The groups are shells around one centre, one inside the other: the same stretched ball of 5 dimensions in 6 sizes.
Some rows, each with its group after it:
[-0.25  0.65 -1.63 -2.03  1.41 -0.07  2.20 -0.97  4.75]  H
[ 2.67  1.80 -0.66  0.27 -1.30  2.00 -1.27  0.19 -1.70]  Z
[ 1.00 -5.29  1.85  1.77 -2.80 -5.09 -2.34  0.76 -5.67]  W
[ 1.19 -0.13 -2.39 -2.26 -0.46  0.65  0.87 -0.81  2.56]  W
[-0.93  4.32 -1.73 -1.50  2.77  4.25  2.74 -1.57  6.13]  T
[ 1.52  1.47  0.72  1.37 -1.86  0.07 -0.95 -0.53 -0.91]  T
[ 0.30  2.38  0.20 -0.04  1.06 -0.62  1.40 -0.57  3.34]  D
[ 2.43 -2.02 -0.31  0.18 -1.80 -0.87 -1.91  0.87 -4.04]  B
[-0.74  0.39 -0.46  0.40 -0.98  2.72  0.02 -1.67  0.52]  T
[ 2.06 -3.46  1.27  0.95 -1.70 -5.10 -1.67  1.28 -3.99]  Z
[ 1.23 -1.02  0.11 -0.21  0.83 -2.05 -0.06  1.00 -0.93]  Z
[ 1.77  1.92 -2.77 -2.34 -0.77  1.91  1.05 -1.26  3.84]  W
[ 1.87  2.53 -0.67 -0.01 -1.27  1.35 -0.15 -0.77  1.15]  D
[-1.11  3.08 -0.12 -0.03  1.33  1.70  1.98 -1.64  4.64]  H
[ 0.96  1.50  0.07 -0.18 -0.08 -1.65  0.93 -0.55  2.71]  B
[ 2.21  0.57 -1.22 -0.95 -1.51 -0.46 -0.10 -0.42  1.02]  D
[-1.66 -1.67  1.07  0.25  1.89 -2.92  1.45 -0.17  1.60]  D
[ 2.20  1.19 -0.77  0.20 -1.32  2.18 -1.22  0.00 -1.79]  B
[ 1.28 -0.72  1.26  1.65 -1.93 -1.62 -1.45  0.03 -2.69]  B
[ 2.83  1.95 -1.57 -1.57 -0.18 -0.45  0.54  0.14  2.25]  D
[-0.22  0.04  0.18 -0.35  0.59 -2.27  1.37 -0.64  2.90]  B
[ 1.78 -1.27  0.27  0.83 -3.03 -1.34 -1.56 -0.38 -2.35]  T
[-1.88 -5.68  1.70  1.39 -0.27 -3.34 -0.77  0.14 -3.74]  Z
[-1.69 -0.02 -1.73 -1.41  0.87  2.87  1.66 -1.84  3.36]  T
[ 1.33  0.13  0.44  1.21 -0.69  1.23 -1.48  0.44 -3.27]  T
[-0.75  1.69 -0.39 -0.77  1.30 -0.38  2.20 -1.29  4.93]  Z
[-1.70 -1.16 -0.21 -0.21  0.46  0.21  1.10 -1.32  1.80]  D
[-0.41  0.25  1.41  0.56  1.76 -3.38  1.34  0.16  2.05]  H
[ 0.06 -3.95  1.78  1.84 -1.10 -2.85 -1.72  0.71 -4.95]  D
[ 1.87  1.27 -1.51 -1.55 -0.98 -0.91  0.92 -0.83  3.39]  W
[-3.55  0.28 -0.08 -0.92  3.94  0.09  3.50 -1.39  5.80]  W
[ 2.80 -0.08  0.97  1.89 -2.85 -0.35 -2.63  0.55 -4.75]  W
[ 1.09  3.92 -1.10 -0.84  1.70  2.46  1.31 -0.34  3.28]  H
[-1.93 -2.87  2.60  1.87  1.58 -3.76  0.28  0.46 -1.59]  H
[ 3.98  3.42 -2.20 -1.04 -2.54  2.85 -0.89 -0.59  0.68]  T
[-2.11 -3.61  0.72  1.30 -1.03  0.73 -0.80 -1.11 -2.80]  W
[-2.83 -2.24  0.11 -0.55  2.30 -1.16  2.03 -0.88  2.54]  Z
[-1.78 -2.26  1.09  0.51  0.68 -2.79  1.02 -0.69  1.08]  B
[ 1.84 -1.90  1.01  1.12 -0.78 -2.31 -1.66  1.31 -4.18]  Z
[ 2.32 -1.84  0.65  0.90 -2.97 -3.01 -1.76  0.24 -2.98]  H
[-2.63 -3.69  2.77  2.39  1.06 -2.83 -0.19  0.10 -2.77]  H
[-0.08 -2.18  0.57  0.84  0.16 -0.22 -0.88  0.46 -3.09]  B

New rows, each followed by its group:
[ 2.67  3.91 -0.73 -0.44 -0.31  0.57  0.42 -0.23  2.50]  B
[ 2.01  3.82 -2.08 -2.31  1.92  0.95  2.04 -0.09  5.14]  W
[ 2.27 -2.86 -0.33 -0.52 -2.01 -3.70 -1.00  0.55 -1.88]  T
[ 1.14  2.63 -1.44 -1.64  1.47  0.53  1.75 -0.38  4.24]  D
[-0.97  2.75 -1.33 -1.79  3.60  1.62  3.05 -0.77  5.94]  W
[ 3.02  0.93 -0.77 -0.40 -0.50  0.04 -0.86  0.88 -1.34]  Z
[-0.44  3.80 -1.81 -1.79  2.11  2.77  2.76 -1.57  6.48]  Z
[-0.17 -3.08  0.25  0.49 -1.94 -1.53 -0.77 -0.73 -1.73]  T
[-1.15 -4.17  0.38  0.94 -1.50  0.02 -1.23 -0.65 -3.60]  T
[-1.19 -0.77 -0.61  0.11 -0.67  2.50  0.09 -1.55  0.15]  H
[-0.33  1.18 -1.58 -0.72  0.14  4.16  0.50 -1.33  1.35]  Z
[-1.55 -0.57  2.07  1.87  1.01 -1.43  0.35 -0.29 -0.40]  Z
[-0.90 -2.10  0.48 -0.07 -0.07 -3.08  0.92 -0.75  1.51]  T
[ 1.06  1.18 -1.35 -1.51  0.24 -0.39  1.30 -0.68  3.49]  D
[-1.34 -4.11  0.53  0.06 -0.14 -3.11  0.30 -0.40 -0.58]  H
[ 4.03  0.11  0.95  1.17 -2.94 -3.56 -2.06  0.99 -3.05]  W
[ 3.88  2.58 -0.88 -0.95 -1.30 -2.05  0.09  0.25  2.07]  T
[ 0.79  0.16 -0.95 -0.73 -1.36 -0.24  0.42 -1.17  1.91]  T
[-0.30 -0.15 -0.35 -0.05  1.45  1.77  0.20  0.09 -0.58]  T
[-0.24 -2.44  1.74  1.27  1.31 -2.98 -0.40  1.20 -2.74]  W
[-0.34 -3.82  0.86 -0.07  0.07 -5.22  0.45  0.27 -0.18]  W
[-0.35 -0.20  0.73  0.28  0.27 -2.48  1.00 -0.61  2.03]  B
[ 0.46 -1.68  0.16 -0.26 -0.39 -3.01  0.35 -0.13  0.56]  D
[-1.30  0.02 -0.16 -0.56  1.20 -0.80  1.82 -1.12  3.53]  D
[ 4.40  2.30 -2.09 -1.46 -1.84  0.80 -0.76  0.30  0.32]  Z
[ 4.03  1.27 -0.05 -0.39 -0.71 -3.51 -0.50  1.32 -0.08]  W
[ 2.22  0.21 -0.50 -0.17 -2.01 -1.01 -0.64 -0.30 -0.18]  D
[-1.06 -0.91 -0.76 -0.81  0.31  0.05  1.24 -1.25  2.37]  B
[ 1.53 -4.15 -0.12  0.18 -2.22 -2.07 -1.92  0.61 -4.50]  H
[-4.56 -2.44  0.38  0.01  3.16  0.88  2.21 -1.33  2.18]  W
[ 1.54  0.38  0.92  1.23 -0.17 -0.50 -1.06  0.78 -2.48]  H
[ 1.12  3.16 -1.34 -0.09 -1.25  4.52 -0.19 -1.45  1.15]  W
[-2.46 -1.69 -0.24  0.15  0.96  2.25  0.65 -1.22  0.12]  Z
[-1.02 -5.02  2.17  1.84 -0.32 -3.90 -1.18  0.69 -4.49]  B
[ 1.16  5.53 -1.67 -1.66  1.76  2.20  2.50 -1.12  6.71]  T
[ 2.75  3.73 -0.75 -0.31 -1.07  0.63  0.17 -0.52  2.28]  Z
[-1.48 -0.49  2.59  2.13  1.06 -2.79  0.52 -0.19  0.00]  W
[ 3.33 -0.53 -1.25 -0.62 -3.31 -0.78 -1.45 -0.18 -1.41]  W
[-2.46 -1.32  1.27  1.31  0.88  0.01  0.60 -0.99  0.06]  D
[ 0.31  4.85 -0.54 -0.45  1.52  1.86  2.04 -1.20  5.35]  T
[-0.36  2.69  0.95  0.87  0.74 -0.33  1.27 -1.01  3.13]  W
[ 1.28  2.51 -2.27 -1.53 -1.03  3.00  0.79 -1.62  3.36]  T
[ 3.84  1.19 -0.11 -0.29 -1.31 -3.21 -0.57  0.89  0.01]  H
[ 3.38  0.15 -0.50 -0.09 -1.53 -0.83 -1.44  0.92 -2.34]  D
[ 0.96 -0.93  1.96  2.06 -1.56 -2.86 -1.24  0.21 -2.57]  H
[-0.79 -0.86  0.31 -0.36  2.08 -1.93  1.39  0.10  1.68]  D
[-3.81 -5.67  2.24  1.54  1.01 -3.72  0.51 -0.51 -1.61]  W
[-4.94 -2.19  0.86  0.43  3.16  0.61  2.34 -1.55  2.51]  W
[-0.35  0.40  1.06  0.01  1.78 -3.91  1.85 -0.05  3.39]  W
[ 0.89  1.54 -2.31 -2.64  1.85  0.66  2.10 -0.36  4.62]  W
[ 2.32 -3.53 -0.67 -0.39 -1.76 -1.72 -1.85  1.06 -4.32]  W
[ 0.87  2.90  0.67  0.30  0.90 -1.56  1.27 -0.30  3.28]  T
[-1.62 -3.95  3.19  2.56 -0.19 -5.15 -0.52  0.22 -2.80]  W
[ 4.80  1.93 -0.15  0.25 -2.52 -1.90 -1.62  0.90 -1.56]  T
[ 3.53  4.41 -3.41 -2.50 -1.13  3.85  0.56 -0.97  3.71]  W
